The first 6 rows are patterns. Each new row is the sum of 2 different patterns, raised or lowered, with some noise. Before adding, each is slid sideways (what falls off one end comes back at the other) and multiplied by a number that may be negative. Names go in the order of the patterns.
Known rows, each followed by the names of its patterns:
[ 1.52  1.91 -0.74 -2.66  2.57  2.88 -2.34 -1.62  2.05 -1.47  0.85  2.59
  1.77  2.89 -2.17  1.80  2.57 -0.03 -0.68 -1.81  2.91  0.10 -0.66  1.60
  1.47  1.18 -2.17  0.57 -1.15 -2.28 -1.29 -0.12  2.41  2.61  0.48  0.72
 -1.14  2.25  2.09 -1.81 -0.40  1.40  0.92  1.61  2.27] : Q765
[-2.09  2.31  1.23  1.50 -1.36  1.37 -0.07  0.53  0.22  1.46 -2.49  2.78
  0.18 -0.81  0.50 -1.03 -0.93 -0.76 -2.54 -1.80 -2.60 -2.80  0.05  2.94
 -0.28  0.98  2.62 -1.30 -1.46  0.91 -0.81  0.91 -1.56  0.12 -0.60 -0.48
  2.45  0.04  0.57  1.57  1.89  1.35  1.09  2.42 -1.34] : Q156
[ 0.70 -1.46  1.24 -2.20 -1.04  0.94 -2.35  1.30  1.04  0.02 -0.83  0.38
  2.53 -1.93 -2.05 -1.45 -2.38 -0.61 -1.59 -0.95  2.95 -1.62  2.08 -0.10
  1.68  2.51  2.68 -0.05  2.29 -1.70 -1.54 -2.51  0.97 -2.51  0.71 -1.18
 -2.60 -2.13  0.67 -2.19 -2.24 -2.63  0.89  1.72  2.26] : Q376
[-1.46  2.06  0.57  1.26 -2.45 -0.38  1.37 -1.98  1.85 -1.96 -0.18 -0.95
  1.94 -0.78 -0.67 -1.46  0.40  1.32 -1.08 -2.19 -1.84 -2.74 -2.12 -1.78
  2.35  2.95 -2.70 -0.87 -1.12  2.40 -2.80 -1.54 -1.11 -0.33 -1.93  0.80
 -0.32  1.63 -2.50  1.75 -0.61 -0.53 -1.36  1.04  2.62] : Q256
[-1.17 -0.19  1.98  1.61 -1.78 -1.44  2.01 -1.32  1.87  0.08 -1.81 -2.27
 -0.43 -0.71 -0.13 -1.27 -1.53 -0.06  1.82  0.26  1.90  1.41  1.16 -1.75
  0.50  1.54 -0.91 -1.00  2.58  0.41 -2.65 -0.62 -2.56  2.92 -2.42 -2.73
 -1.36  1.29  0.36 -0.57 -2.66  0.07 -2.67 -2.45  0.51] : Q595
[-2.36  0.04 -0.56  2.20 -0.39 -0.77 -0.89  1.00 -1.75  1.79 -1.28 -2.04
  2.21 -2.60 -2.76  2.94 -0.03 -1.87  2.06 -0.11  1.72  2.02  2.75 -1.65
  2.30 -2.64  0.88 -1.13 -0.73 -2.65 -2.24 -1.04 -0.58 -1.33 -0.55  0.72
  0.61 -1.26  2.09 -1.62  1.18  2.27  0.81  1.14  1.38] : Q397

New rows, each followed by the names of its patterns:
[ 2.73  0.67  3.68  3.13  3.92 -2.18  4.38  0.75 -1.19  0.87  0.89  3.16
  3.83  0.08  1.19 -1.26  1.53  3.56  2.15  0.80  3.73  4.42  2.05  2.43
  3.81  2.80  1.50 -2.19  3.85  3.80 -1.02  2.13  3.66  0.45  3.84  5.38
  4.35  5.20  1.28  2.15  2.32  3.20  2.06  1.01  3.35] : Q765 Q156
[ 2.08  3.12  2.79 -3.71  2.93  1.68 -1.05  2.05  3.48  3.44  0.46 -1.12
  1.78 -0.65  1.60  0.40 -1.50  4.50 -0.49  2.28 -0.34  1.94  3.08  2.48
  2.94  5.86 -1.98 -1.08 -1.85  3.98 -2.05  2.39  0.05 -0.81 -1.43  4.56
 -3.12 -0.87 -0.16  2.10  4.24  4.82  3.17  2.58  4.72] : Q156 Q376
[-2.21 -3.61  0.16 -3.16 -4.38 -4.62 -7.60 -5.96 -5.17 -4.90  0.91 -7.03
 -3.16 -1.40 -1.34 -2.08 -1.42 -4.82 -3.26 -6.18 -6.37 -4.83  0.19 -8.01
 -5.15 -2.26 -4.16 -7.33 -1.62 -6.05 -7.38 -7.39 -5.02  0.15 -2.67 -4.95
 -4.67 -1.55 -3.78 -6.84 -2.39 -4.89 -3.58 -3.46 -4.25] : Q765 Q376
[ 0.72 -0.91  5.30  2.88  0.23  1.47  1.93  1.71  3.35  1.18  0.36  1.60
 -0.38 -1.51  3.11  0.27 -0.98  2.89 -0.55  4.98  5.60  2.65 -0.98  2.45
  0.68  1.27  0.74  0.34 -0.53 -1.86  2.93 -1.46  0.47  2.25  1.91  3.32
  1.68  4.75  2.59  4.90  6.46  5.16  2.98  0.46 -0.07] : Q156 Q397
[-2.52 -2.67  0.10 -2.61 -0.38  0.74 -0.24  0.23  4.75  2.88 -2.08  3.39
 -1.62 -2.00  0.40 -3.19  3.70  0.52 -1.29  0.42  1.90  4.64 -3.35 -0.81
  0.42 -2.74 -0.53 -1.55  2.02  3.33  0.60  4.71  1.99  2.50  1.16  1.19
  0.61  2.41  0.42 -2.02 -3.26  3.50 -1.03  0.43 -0.91] : Q765 Q376
[-2.62  0.53  1.00  0.61  4.77  3.80  0.44  0.88 -2.68  4.46 -3.16 -0.38
 -1.67 -1.67 -3.18  1.54 -1.23  3.81  0.14  4.65 -0.44  3.00 -0.89  2.93
  5.73  1.69  2.16  3.41  3.76  1.11 -0.13  0.65 -2.77  1.84  0.64 -0.15
  2.36  3.34 -0.78  2.26 -1.54  0.47  2.10  0.98 -0.93] : Q376 Q256
[-0.10  2.58  1.04  1.84  0.05 -0.19  4.35  2.65  1.25  2.12 -0.03  1.31
  0.89  1.11  5.61 -2.75  1.26 -0.34  1.61 -2.84  0.49 -1.14  2.72  1.23
  4.43  0.79  5.55 -1.19  4.31  3.25  3.01 -0.06  4.33  5.79  2.85  2.61
  0.55  0.74 -1.23  2.79  2.15  1.89  4.24 -0.83  3.56] : Q376 Q256
[ 6.89  0.72  2.15  6.20  5.14 -0.74  4.83  3.57 -0.17  0.61  2.56  4.94
 -1.35  0.16  0.48  6.17  2.25 -2.43  1.50  4.71  1.83  0.82 -0.61  4.63
  0.15  1.68  5.51  3.12  3.10  2.87  2.04  0.86  0.99  5.94 -0.17  2.79
  4.36  1.52 -0.67  1.76  0.65  0.63  0.08 -0.31  3.43] : Q765 Q595
[-1.70 -1.92 -3.50 -5.82 -5.16 -0.33 -3.67 -1.68 -3.40 -5.56 -4.39 -1.11
 -4.95 -6.89 -5.66 -3.77 -2.48 -2.08 -0.89 -4.95 -2.73 -4.22 -3.12 -4.39
 -5.53  0.40 -1.31 -0.71 -6.21 -0.43  1.77 -4.05 -5.96 -4.63 -4.60 -1.30
 -4.43 -1.58  2.02 -5.03  0.08 -3.07 -3.22 -1.80  1.11] : Q376 Q595
[ 1.51 -2.37  2.13 -0.13  1.80 -1.47  3.38 -2.41  2.56 -0.69  0.34  3.07
 -1.94  1.29  0.14 -0.79 -3.37 -2.47 -1.05 -1.11  4.14 -1.53  0.95  1.86
  0.68 -1.75  0.74 -1.62  1.34 -0.29 -0.65 -1.89 -1.60  0.42 -1.47 -0.68
  3.66  3.93 -0.70  0.41  1.40  1.04 -3.85  1.16  0.69] : Q156 Q256
[-3.76 -1.44 -1.77 -1.16 -1.62 -1.03 -2.50 -0.65 -2.08 -0.62 -1.46 -2.24
 -0.46  0.76 -1.58 -2.41  0.44 -4.51 -1.94 -2.67  1.95 -1.53 -3.39 -0.72
 -2.23 -1.56  0.05 -1.45 -4.58  0.65 -2.67 -2.44  0.57 -2.48 -2.11  1.59
 -0.07  1.47  1.52  1.70 -4.40 -1.80 -1.45 -0.29 -1.33] : Q256 Q397
[ 1.46 -1.61 -3.27 -1.06  0.47 -2.43 -4.18  2.05  0.47 -1.97 -0.29 -2.81
  1.96 -2.83 -5.60 -0.93 -2.13 -1.10 -3.12 -5.31 -3.60 -3.36 -4.96  0.20
 -1.11  0.50 -0.83  1.83 -3.40 -1.64  2.05 -0.73 -0.32  0.40 -0.84 -0.99
 -2.67 -3.23 -3.19 -2.63 -1.39 -2.63  1.80 -0.13 -0.92] : Q376 Q595
[ 3.94  0.70  4.99  4.67 -0.51  2.88 -0.75 -1.39  4.80  1.12  0.68  7.99
  1.68  6.36  4.92  6.93  4.26  7.61  0.72  5.99  0.14  1.10 -1.65  2.23
 -0.22  3.55  0.96  0.07  1.45  4.17 -0.18  2.42 -1.02  4.82  6.84  6.18
  4.44  2.79  2.60  0.59  1.52  5.78  0.42  3.96  3.49] : Q376 Q397
[ 3.81  2.29  6.00  5.13  3.45  5.70  4.16  0.84  0.53  5.43  3.63  2.29
  2.62  5.54  3.74  4.88  3.33  5.14  0.60  3.18  3.91  0.04  2.92  0.46
 -0.07  0.06  0.31 -0.69  1.23  0.90  4.49  4.79  4.29  3.22  6.10  3.12
  2.82  3.05  3.42  5.14  3.06  2.14  1.00  0.49  4.55] : Q156 Q376
[ 2.21 -1.52  2.72 -0.06  1.00  0.60  0.41 -3.71  1.45  1.05 -2.49 -0.70
  0.54 -3.59 -1.30 -0.33 -0.61  0.59 -0.43  4.27 -0.25 -1.28 -2.17  0.08
 -0.32 -1.68 -2.18  0.88 -0.70  1.95 -2.98  1.59 -3.81 -1.03 -2.24 -1.07
  0.70  3.23  2.39 -0.88  0.51  2.07  2.68 -4.63 -1.07] : Q765 Q256
[-1.11 -7.76 -2.53 -4.56 -3.76 -3.35 -2.72 -4.95 -4.30 -4.13 -3.51 -7.97
 -4.05 -7.11 -1.85 -6.16 -5.93 -6.34 -3.36 -7.26 -2.96 -8.59 -3.06 -1.88
 -2.64 -2.53 -4.46 -1.89 -3.28 -3.12 -0.88 -3.38 -2.68 -5.43 -3.65 -5.52
 -6.02 -0.22 -4.57 -6.52 -4.29 -6.73 -3.26 -5.41 -4.27] : Q156 Q376
[-2.33 -0.92  2.73 -1.13 -0.54 -0.64  0.39  2.59  2.45  3.18  4.05  3.33
 -0.11 -0.65  2.54 -1.91  1.34 -3.33  0.27  2.69  2.37 -0.54  2.12 -1.65
  1.78 -1.67  2.60 -1.30 -1.44  0.17  0.81 -2.48 -4.54  0.00 -3.07 -3.02
 -0.31  3.84 -1.83 -2.48  0.51 -0.42  0.90  0.10  0.09] : Q156 Q256
[-0.71  4.27  0.60 -1.88  0.33  4.10  4.26 -2.10  2.64  0.50  0.49  2.44
  3.16  3.55  2.19  2.79  4.88  4.06  1.95 -1.53  0.00 -0.15 -0.07  1.72
  2.07  0.06  1.68  2.99  1.67 -1.22  0.39  2.88  1.18  2.99 -0.40  5.99
  2.30  1.31  2.34  2.72  0.58  5.39  1.26  2.43  2.60] : Q765 Q595
[-2.25 -4.70 -0.85 -0.73 -8.03 -3.08 -6.46 -2.32 -6.20 -5.72 -6.27 -3.47
 -6.74  0.11 -4.49 -1.08 -3.93 -1.56 -2.97 -1.46 -0.62  0.52 -2.52  0.76
  0.99 -0.92 -6.76 -4.39 -6.36 -6.43 -0.95 -3.31 -2.24 -1.90 -5.36  0.22
 -4.42 -3.81 -2.91 -4.83 -3.87 -6.07 -2.96 -3.39 -3.36] : Q156 Q376
[ 2.00 -2.14 -1.93  1.54 -2.46 -1.56 -1.70  1.68 -1.03  0.34  3.93 -2.87
  1.56 -0.27  2.42 -2.08  1.54  0.75  1.42 -0.89  1.57 -0.67  1.95  2.75
  2.47  3.14  2.77 -0.76 -0.10  4.48  3.36  3.53 -1.77  0.68  2.15  0.81
 -1.24  3.77  0.93  0.02 -0.34  2.14  0.31  1.01  1.57] : Q156 Q256
